The same things were measured in two ways. Each way mixes the same 11 hidden numbers, adds some noise and spreads widely along 7 directions of its own, which tell nothing about the thing.
Some things both ways: the first way, then the second way.
[  2  -7   5   0   2  -7   6   2  -2   5  -3 -12  -4   8   7  11   1 -19
   2   7  -2 -13]
[ 20  -7   0  16   6  -4  -7  -8 -17 -12 -15  -8   4  -1 -10  16   1  18
  10  18   4   1  -7 -15  -6  -1   5   2  10]

[-32   6  11   9  24   2   2 -28 -17   2  12  13  14  -7 -11  34 -17  -3
   3   4  26   5]
[ 18  10  -1   0   7   7   4   3  29   3   6  -2  -5  -3 -19   2   1  12
  14  -5 -20  18   2  -6   6   0  -7   9  14]

[ 11  -9 -12   4 -19 -12  14  19 -16  14   0  -5 -12   2  -6  -6  -9  16
  11  -5 -12   7]
[-10   3   6  -5  -1 -12   6   2  -1 -20 -11  -4  -2 -11  14  10  -4 -13
   0  -3   9   8  -6   1 -13   0   3 -27  -8]

[ -6   1  -2  -7 -19 -22   3 -12  10   5  12 -18   7 -17   4   6 -10  27
   1 -12  -8  11]
[-14   4  -2   0   8  -5 -12  -3  -1  -1 -15   3   3   1 -10  11   8   3
   7  -7  24   1 -15 -20   5  -4   4   9  -4]

[-16  11  19  -3  33  -3   5  -3   7   1   1  -8  -1  -5  -1  12  -2 -17
  -9  10  16 -16]
[-13   6  -4 -16  11  -1 -10  10   1   2  -7   2 -12  -9  -1  -4  -9 -10
  12   2   2   5  -2  -3  -2 -11   9   6 -11]

[-11  -4 -18   3   6 -19  11   3 -26   1  -5  -7  -8  28  -4   7 -24 -16
   5  10   3  -6]
[  8  -6  -6  20  -3  -9   2 -11   2 -13 -11  -8   4  -1  14   4  13   3
   2   3 -15   0  -3   0   0   0   5  -2   4]

[ -9 -11  -7   4   7 -14   0  14  -4  -1   8  -6 -11   4  12  19  -6  -8
   5  -7   3  -5]
[ -6  -7 -11 -18  -5  -5 -13   7   0  10   6  -5   8   2  17  14  -6  -6
  10   5  12   2  15  -2 -22   2   8  14 -12]

[  6 -21   0   5  -5 -34   3   1  -8  13  -4  -8   4 -15 -10   1 -19   4
  19 -11 -21   3]
[ 15  -8   3  -4 -16  11  -1   2  -7  12   6   0  16  -2 -16  -4   2  -1
 -13  11  10   0  -2   4   6   2  -7  -3  11]

[-11   5  -1  -7 -15  -7  13   6   1  12  11 -13 -10 -13  18   4  -4  18
  -2   1  -8   2]
[  4  -3  -3  12 -11  -1   7 -10 -20 -11 -11  -9   7  -6   3  -7  11   5
 -12  -5   4 -12   3  -5  -4   6  -1 -14  10]

[  8  -5 -19   9  -8  -4  12  28   2 -15  19  -5 -13  18  11  41 -15   0
  -5  -3  17  10]
[  8  -2 -24   2 -11 -13  -1 -11   1  -6  -8  -5   2  10   4  12   6  14
   7   5 -11   5   3  -2   7   5   4 -16  -9]

[-11   1  -1   1  -5  14 -11 -14   5   3  -4  -5  14 -10   1 -16  23   6
  11 -13  -7  -6]
[ -4  -4  -6  -3  11 -11   3  -9   7  -8  -4 -12   8  10  31   8   7 -12
  10  -2  -5  -9  11  -7 -27   2   9  10  -1]

[ 16  -7   6  16  12  -4  13  29 -31  26  -8  12  -5   3 -25  -6 -14  10
   7 -13   5   1]
[ 12  -6  26   1  -2   0  -5  14  11  -2   3 -17   4 -18   3  24 -12 -15
   5  14   4  32   3  12 -21  -1  -4  10   2]

[-21  22  18 -10  15  -9   7 -10 -11  25   1  -5  12  -6  -5 -12  -9  28
 -12  -4   6 -14]
[  3   4 -14 -11 -13   1   3  -4   9   8   2   7   6  -2 -21 -13   4   1
  -8  -8  -7   4  -9   4  19   3  -2  -8   3]

[ -9  -8 -17   1 -20   4  -2  -8  18 -24   8   2  -6  -6   7  12  -1  -6
  13  -5   1  27]
[ -1   5   6   9  12  -1   0  -6   7  -3  -4 -11  -6  -3   4   9   1  -1
  10  -5  -4   5   5  -4 -10  -7   2  12   1]

[ -1   8   0   4  12   8   5   1 -17  -6   5  -3   3  16   2  19   5 -13
  -5  13  12 -19]
[-19   2  -3   2   8 -11   5   0   3 -19 -17  12  -8   0  14  -4   9  -4
   0 -13  16 -10 -18  -9   5  -1   2 -29 -10]

[ -9   6  -3 -10 -22   0   3   5  10  -5  16 -12 -11  -9  20   2   7  16
  -2  -5   3   6]
[-26   7  -4  15  10  -9   5   2   2 -16 -11   3 -16  -7  36   5   7  -7
  12 -14  -2  -3   7  -4 -15  -3   3  -8 -15]

[-15  15  12   2  41  -5   1  15 -25  26  -7   2   5  11  -1  -6  -1   0
  -6  -3   2 -43]
[  1  15  14 -23   0  13   3   5   9   6  17   6   0  -1 -19  10 -24  -4
   0  -1  10   9   7   2   0  -3  -8 -17   3]

[  1 -12  12  16  13   2   2  -4 -16  14  -1  -4  19   1 -23  13 -19 -11
  -1   8  23   3]
[ -8   8  -4   4  -2   0 -10  -2  12 -14  -7  29  10  -4  -9   5   0   6
   4 -10  13  -8 -21 -11  27  -4   4 -17  -6]

[  8  -4  -6   7 -11   8  -9  -1 -11  13  -6   5   7   1  -4  -8  -3   5
   4  -4  -4   4]
[  4  -4   2  23  -1   2   0  -6   7  -5  -2   1   4   6  11  -2  11   7
   0  -8 -12 -11   2  -3   5   9  -5  10   4]

[-20  12   2  -6 -21   4  -8 -26  12   4  17 -11  11 -31  11   0  15  17
   7  -7  -5   0]
[ -4   8 -23 -24  -2 -17  13   2   5  -9   2 -12 -10  15  21   6 -10  -4
   8   5 -26  10  15   7 -17  14   4 -28 -10]

[-16 -11 -11   3  -5  -1 -14  -6  -6  -8   7  16  -2   4  16   5   3   5
  12  -6  -3   6]
[  8  -1 -14  -6  -2  -1  14  -9  16  11  21   8   1   9  -2   1  -2  13
   8 -11 -18   2  16   5 -14  11  -5   3   3]

[-14  12  10  -2   9   0  -1 -14  -6  16   1   2  12  -6  -6   2 -12   9
  -5   4   7  -3]
[ -1   5   7   3  10   1 -15  -1   3   4  -4  -7  -6  -3 -12  13  -9   5
  13   5   0  11  -5 -10   0  -9   5  25   1]

[ -2  -3   7   4  25 -22   0  13  -8   6   3 -14 -13 -19  -5   7 -12 -14
   1   2   8  -8]
[ 3 -3  2 12 -1  7  0 13  8 -2  0  6 -1 -8  6 -9  6  0 -1 -8 -5 -3  6  6
  3  6 -8  2  0]

[ -2 -13  -1   9 -28  22  -9 -25  15 -14  -4  15  11  -4   5   7  11 -25
  17   1  -1  13]
[ 24  -5  -8  -5  -6   4  -4   9   5  13  10 -17   0  10  -8  -1  -6   9
   7  21 -36  14   9   3  -4  13  -4  23  17]

[ -7   0   5  -2   6  -1   6  -7   3  -4  -2 -11   7   2  -7   2  -4  -7
  -1   4   7   1]
[  2  -5  -3  12   1   7   0   4   9   4  -7   4  -2  -5  10 -23  16 -13
  -2   1 -16 -10  -6   4  15  -8   0   9   4]

[ -7 -11  23  -1   4  -8 -10 -31  16 -16   1  -9  11 -23  10  10  10 -28
   7  -3   0  -6]
[  9  -3   1  22  15   2  -7   2  -8  -1  -5   7   5   3 -22  10   7  24
   5   7  14   2 -10 -14  -2   6  -4  15  13]

[-10   1 -15  -8   3 -18   8  25 -17  11   1  -5 -30  27  10  -5 -10   2
  -4   8   0  -8]
[  7   0  -4  -6  -5  -1   2  -8   7  -3  -1  12  -1 -11 -15  -6  -5   7
   4 -14   3  -1  -2   0  10  -4   1 -14  -7]

[ 15   0  -9  -6 -20   4  -3  28  15  -6  -2  -9  -9   3  -3 -26  18 -11
  10  -4  -7 -11]
[ -3   7   1   5 -18  11   0  -4  11  -3  -2  22  -1  -8  -4 -14   4   3
  -3 -19  -2 -13 -10  -6  35  -3  -9 -19  -1]

[-18   2 -21  -7 -17  -6  -3 -16  18 -11  12  -9  -7  -4  13  12  -5   8
   2   7  -3  21]
[ -4   7 -19  -5   9 -17   7 -28  -9 -15 -16   0  -6   5  -4   2  -2   9
   7 -11  -2 -10  -2  -8   2  -7  14 -24 -15]

Other things, the second way, with their names:
(93): [  1 -13  -6   5   8   5  -9   0   2  14  -4  15   7   8  -7 -20  12  -4
  -5   5   5 -17 -15   2  18  -7   4  17  -2]
(561): [-10   7   0 -13  -4   5  -7   1   5   9   9  -3   9   3  -7   3  -8  -6
  -6  -3   5   3   1   0   0   0   2   9   6]
(332): [ 15  -5  -2   7   0   5  17 -19  -2   4   0   6  12   5 -23 -22  17   5
 -17  -8   1 -17 -13  -1  11   0  -6 -10  20]
(187): [ -2   1  -5 -18   4 -11  -1  -9  10  -1   0  -6  12  14  -7  14  -4  -5
  -5   3  13   6  -9   1   0  -1   8 -12  -2]
(417): [ 18  -5  11  -9  -6   5  10  -9  -5   5  11  -9  -2  -3 -23  -1 -10   6
  -8  11  -2   9 -10   2  -9  -4  -3 -10  26]
(107): [  4   5  20   1   6   5  -4 -11  -5  -2  -3   5   3   9 -25  19  -7  16
   1  -6  31  -5  -8 -17   7   3 -11 -10   1]
(414): [-11 -19   5 -17 -20  -1 -19  12  -3  11  -2   3  20 -11  -2   2   6 -12
 -10   2  41   1 -24 -10  -7   0   5  14   6]
(251): [  5   3 -15   2 -12   4   2  -4   8  -2  -2   2   9   2   9  -6  13   5
   1  -9 -10 -10   7 -10   8   5  -1  -4   9]
(389): [  4  -1  -6  12   1  -7   1  -2   0  -2  -4 -11  -9  -5  -2   0   0   6
   3   2 -20  14   2   9  -5   2   2   8   0]
(372): [  1  -1   5  16   4   5   5  -5   7  -5  -5   9  -2  -6   1 -13   9  -3
  -5  -7  -2 -10 -10   2  14  -9  -2  -7   5]
(284): [  4  -4  12  -1  13  -6  20   6  11  -8  -6  -2 -12   6  23   0   5 -15
  10   1  -9   2   3   2 -16  10 -13 -18  -7]
(182): [-28   7  13   3  24   1  -6  21   3  -4   0  14 -15  -4  18   6 -11 -18
   7   5  11   4  -5   6 -11  -7   1   0 -14]
(383): [  7 -10 -20  -8 -13  -2  -8   6  14  12  -2   6  11   5  -2 -14  11  -2
  -1  -2 -10  -4  -4   3  17   9   0  12  -6]
(244): [ -6   5   3  -5   4  10   8   5  10   9   2  14  -9 -10   7 -10   4 -14
   9  -9   2  -3   6  -1   0  -9  -9  -4  -7]
(574): [ -7 -10 -16  15 -10  -2   3   8  -8   1  -6   4   7   1  22 -11  20  -7
  -8   3  -1  -7   1   8   0   9  -3  -4  -4]
(70): [-26   4  -8  11  -2  -3  -1  -7  -3  -1   3  11  -6  -2  18  -1  -2  -7
  -5 -10  -1  -6   2  13   4  -8   6  -6 -17]
(327): [-17   6  -8 -24   0 -10 -13  18   8  -1  -4  -6  -4  -7   4  12 -11 -10
  10   0   9  20  -2  -3 -11   1   8   2 -11]
(59): [ 17  -3  -8 -14 -10   3 -21   2  -1   8 -15   0  11   1 -31   0   2   9
   6  10   9   2 -15 -17  29  -1   1   9  -1]
(478): [-16  12  -3  -5  10  10   0   8  15   2  -4   4  -7 -14  10 -19   8 -15
   9 -21  -8  -8   6  -9   0  -8   1  18   3]
(2): [  9 -11  25  32   4   0  12 -13 -17 -14 -15  -1   3  -5   4  11  13  -3
  -9   8  26  -7 -12   0  -2  -6 -10 -23   1]
(100): [  2 -21   9  12   4   0  -5   5  -8   9   5  -2  16   0   4  -1   7  -6
  -3  11   5  -3  -6   2 -26  11   0  37  14]
(90): [  4  12  12  -1  27  -5  10 -10  15  -9   3  -4  -4  -3 -16  17 -15  -2
  10  -6  -1  15   6   6 -15  -7   3  -3  -4]
(237): [  8   7   9 -21   0  -2   9   3   7  -7   2 -13  13   6  -9   7  -6  -5
  -2  -4   1   6   3  -9 -15  20  -7  -8  14]
(367): [-14  -2   0  19   4  -5 -18  -8  -3  -7 -16 -10   2  -1  25  22  13   3
  18  -4  11  -4  -1 -27 -13  -7   9  31   0]
(283): [-13  12  11  -6   5  14   6   3  -4  -1  -5   8  -9 -19   2 -19  -3 -17
   0 -18   9 -15  10  -3   2 -13  -5  -9  -6]
(214): [ -7   8   0  18  16 -10  10  -6   6 -21 -14   7 -17  -2  11   5   5   5
  11  -8  -5   2  -8  -6  -1  -4   0 -21  -5]
(422): [ -2  -7   3   7  -8  -6   7  -5 -14  -8  -5  -5   4   0  12   0   2  -7
  -8   3  -2  -3  -2   6  -9   8  -2 -12  -1]
(318): [ 19   8   3  17   9  -2  12 -22  -1 -17  -1   1   7   4 -22  12  -3  21
  -1  -2  -4   0  -2  -4   4   2  -2 -20  13]
(113): [-10   0 -18  -3 -22  -2  -5  -7   3   9  -1  -6   9   5   6  -9  13  -3
 -14  -9  -3  -5   0   2  16   3   2   1   0]
(396): [  7   6 -12  -7   9  -1   2  -8  10  -1   1   5   2   4 -11  -3  -2   8
   9  -6  -8  -5   2  -7   3  -1   5   0   3]
(512): [-21  19   1  -7   4   5   4  11  14  -5   0  11  -7  -3  10   0  -3 -12
   4 -17   5   0   6  -3   5   0  -7 -17 -10]
(246): [  3  -7 -11 -41 -14   0   2   5   2  25  13   3  12   5 -10  -5 -11 -20
  -1  10   2   8   3  11  -8   5  -2  -1 -10]
(50): [ -8  -7 -13  -6   0 -15  -6  -4  13   5   3  -6  25  17  -6   8   8  -1
 -11  -6   9   6  -9   4  -7  15   8  16   1]
(526): [ -4 -14 -15 -13 -12  -3  15   5   5  10   5   4   4   1  35 -27  12 -36
  -7   6 -21 -10   7  23  -8   0   2  -9 -11]
(386): [  7  -6 -29   4  -8 -14  -8 -12   4   4  -5 -14   2   7   8  10  11  17
  18   3 -25   9   4 -13  -9   4  10  26   5]
(428): [ -3  -1  -7  -3   2   2   6 -13  10   6   3  21   4   7  -4 -17   5  -1
   3 -14 -10 -18 -11  -7  10   1   0   5   1]
(302): [  6  -6  12   1   9  -5  -9  -7   1  -6  -7  -2   4  -6  -5  20  -8  -3
  10   7  19   5  -7  -4  -6 -14   8   0  -8]
(554): [  5   7   1   6   5  12  -9   3  -4  -2  -3  13   5   3 -13   0  -3  10
   6   5   2 -12  -4 -15  16   0  -3   2   8]
(11): [ 14  -8   9  14  -8  11   9   2  -1  -2  -8   1   8  -2  12 -13  18 -10
  -9   2   4 -15   3   1  10   1 -14 -13   6]
(66): [  8 -13  18  12 -10  16  -7  -1 -12   5   3   3  24   5  -5 -14   7  -4
 -26   0  19 -28  -2   3  11   8  -8   7  13]
(222): [ 12 -21  19  25 -14  15  -8  -1  -8  19   1   0   2 -16  -5  -6  14   5
  -1   1   8  -2  -4  -5  -2  -3 -14  35  13]
(12): [-15  17  -2  -3   1  -4   3  -8   0  -9   3   7  -2   3 -12  19 -11  17
   4 -19  13   5   2 -12  -5   9  -4 -16  -2]
(136): [-26  16 -27 -18  24 -17  -3  -6  22   0   2  14 -12  16   4  15  -4  10
  34 -11 -14   7 -10 -26 -16   0  14  18  -3]
(259): [  6   1   3  20  16  -2  24  -6  16 -10   0  11  -3   7  20   0  14  -3
  10 -11 -14  -8  10   2 -11   8 -13 -12  -4]
(279): [  3 -16 -16 -12 -17 -13  -6  -8  -3  15   8 -11   8   2   3   4  -6  -4
  -3  10 -10  12   3  17 -13   1  12  13  -9]
(571): [-22  15  -5 -14   9  10   2  13  13   9  10  23   0   4  -2 -18  -6 -19
  -6 -12  -1  -9   3  12  16   0  -5  -5 -14]
(119): [-13  -4   1  10   6  -9  -6  -9  -8  -5  -5   3   4   8   8  11  -1   1
   3   4   3  -5 -12  -6  -7   3   6   9  -4]
(475): [  3   3   7  -7   4   8  -5   3   8   6   6  12  12   1 -22   5  -4   0
  -1  -1  19   1 -10  -7   5  -1  -3   4   8]

Some of these things the first way, each followed by its name:
[-32  15   5  -9  -4  25  -4 -25   4  -7   5  -6   0  17  16   6  15 -11
 -13  11  26  -2]  (302)
[ 11  -5  -8  -5 -35   6   4  11  -3  14  -6   0  -6  15  13 -21   9  27
   1 -16 -18   6]  (318)
[ 16 -11   1  -7 -53  12  -7  -6  12   8  -2  13  10 -11   1 -21  -1  36
   9 -20 -18  33]  (70)
[-11  11   4  -2  -1  -4  -2  -5  -4  15  -3  -1   9   0   0 -15   7   8
   4 -14  -7 -17]  (512)
[  8   1  -1  11  -4  16   4   6  11 -17   1  13  11  -4  -9  11  -3  -7
   9 -13   7   7]  (113)
[ 13  -4  -9   8  -9  23   4  26  11 -19  11  -5   1  11  19  18  -2   9
 -17   3  18  13]  (119)
[-19   6  -5   3  19   1  12  18  -5  -7   9 -11  -7  22  13  20  -3 -15
  -5   3  18 -21]  (251)
[ -2  -6   0  11  15  23 -12  -4  11 -12  -2   8  21  -3  -5   4   6  -4
  -1   7  13   4]  (428)
[ -4   0   0  -3  11 -13   7  13  -1  23 -11   4  -8   3  -3 -13  -4   9
   6  -3 -19 -10]  (283)
[ -3   9  -6  -6   6 -23   2  32   4   1  14 -17 -15 -15  18  -8   0  16
  -2 -12  -8 -18]  (12)
[-15 -17 -14   6 -28   9   2 -27  -3  -5   0   9  13  17   3  10  -9  12
  10   3   0  30]  (526)
[-20   3  -5   3  31 -18 -19 -16  -1  -6   0 -12   8 -11  -2  -6   9 -10
   6  -5  -1 -21]  (259)
[ 11   8  25  -4   2  17 -13   2  -1  34 -10 -15  17 -33  -1 -26  16  20
 -10 -11  -9 -15]  (66)
[  3 -12  18   4 -15  10 -13 -26  20   8 -10  -7  25 -20  -5  -8  15 -16
  12  -5  -8  -3]  (554)
[  9 -10 -10   7 -39  26   4 -11  -4 -10   5  21   5  18   7  21   5   5
   8   1   2  24]  (214)
[-17   3 -10 -13   2 -11  -3   6  10 -20   1  -8 -17   8  13 -17   0 -14
   1   2   2  -4]  (279)
[ -9   1  25   3  28  -5   1 -11 -29  14 -10   1  17  -6 -19 -10   4 -21
  12   6   2 -34]  (414)
[-11  12  11  -6  -7   0   4 -19 -20  25  -8  17   4   4  -3 -13 -12  19
  -3   1  -6   1]  (389)
[ 26 -10 -29  18   3 -12   2  29 -30  14  -2   8  -5  24  -7  11  -5  16
   9  -4 -17 -11]  (284)
[-11  -3  -2  -3 -16 -20  10  -2   6  -3  15 -16 -11 -16   6   8  -9   4
   8  -4   4  13]  (327)
[  3  -1  -1  24  22   6   4  11 -13  16   0   4  12 -19 -13   8  -2  10
   8  -8   1  -7]  (237)
[-18   0   3   0  26 -18  -1   0  -1   3   8 -18  -1 -13   1  13 -11   0
  -2   3   8  -6]  (396)
[ -8  -1   0   4   8  -4  -1  -5   8  -7   6 -19   3 -12   1  16   6 -14
   4  -1   6  -7]  (11)
[  1   2  10   3  -3  12  -9 -15   9   1  -9   5  12  -1  -9 -12  13  -9
   3  -8   5  -3]  (383)
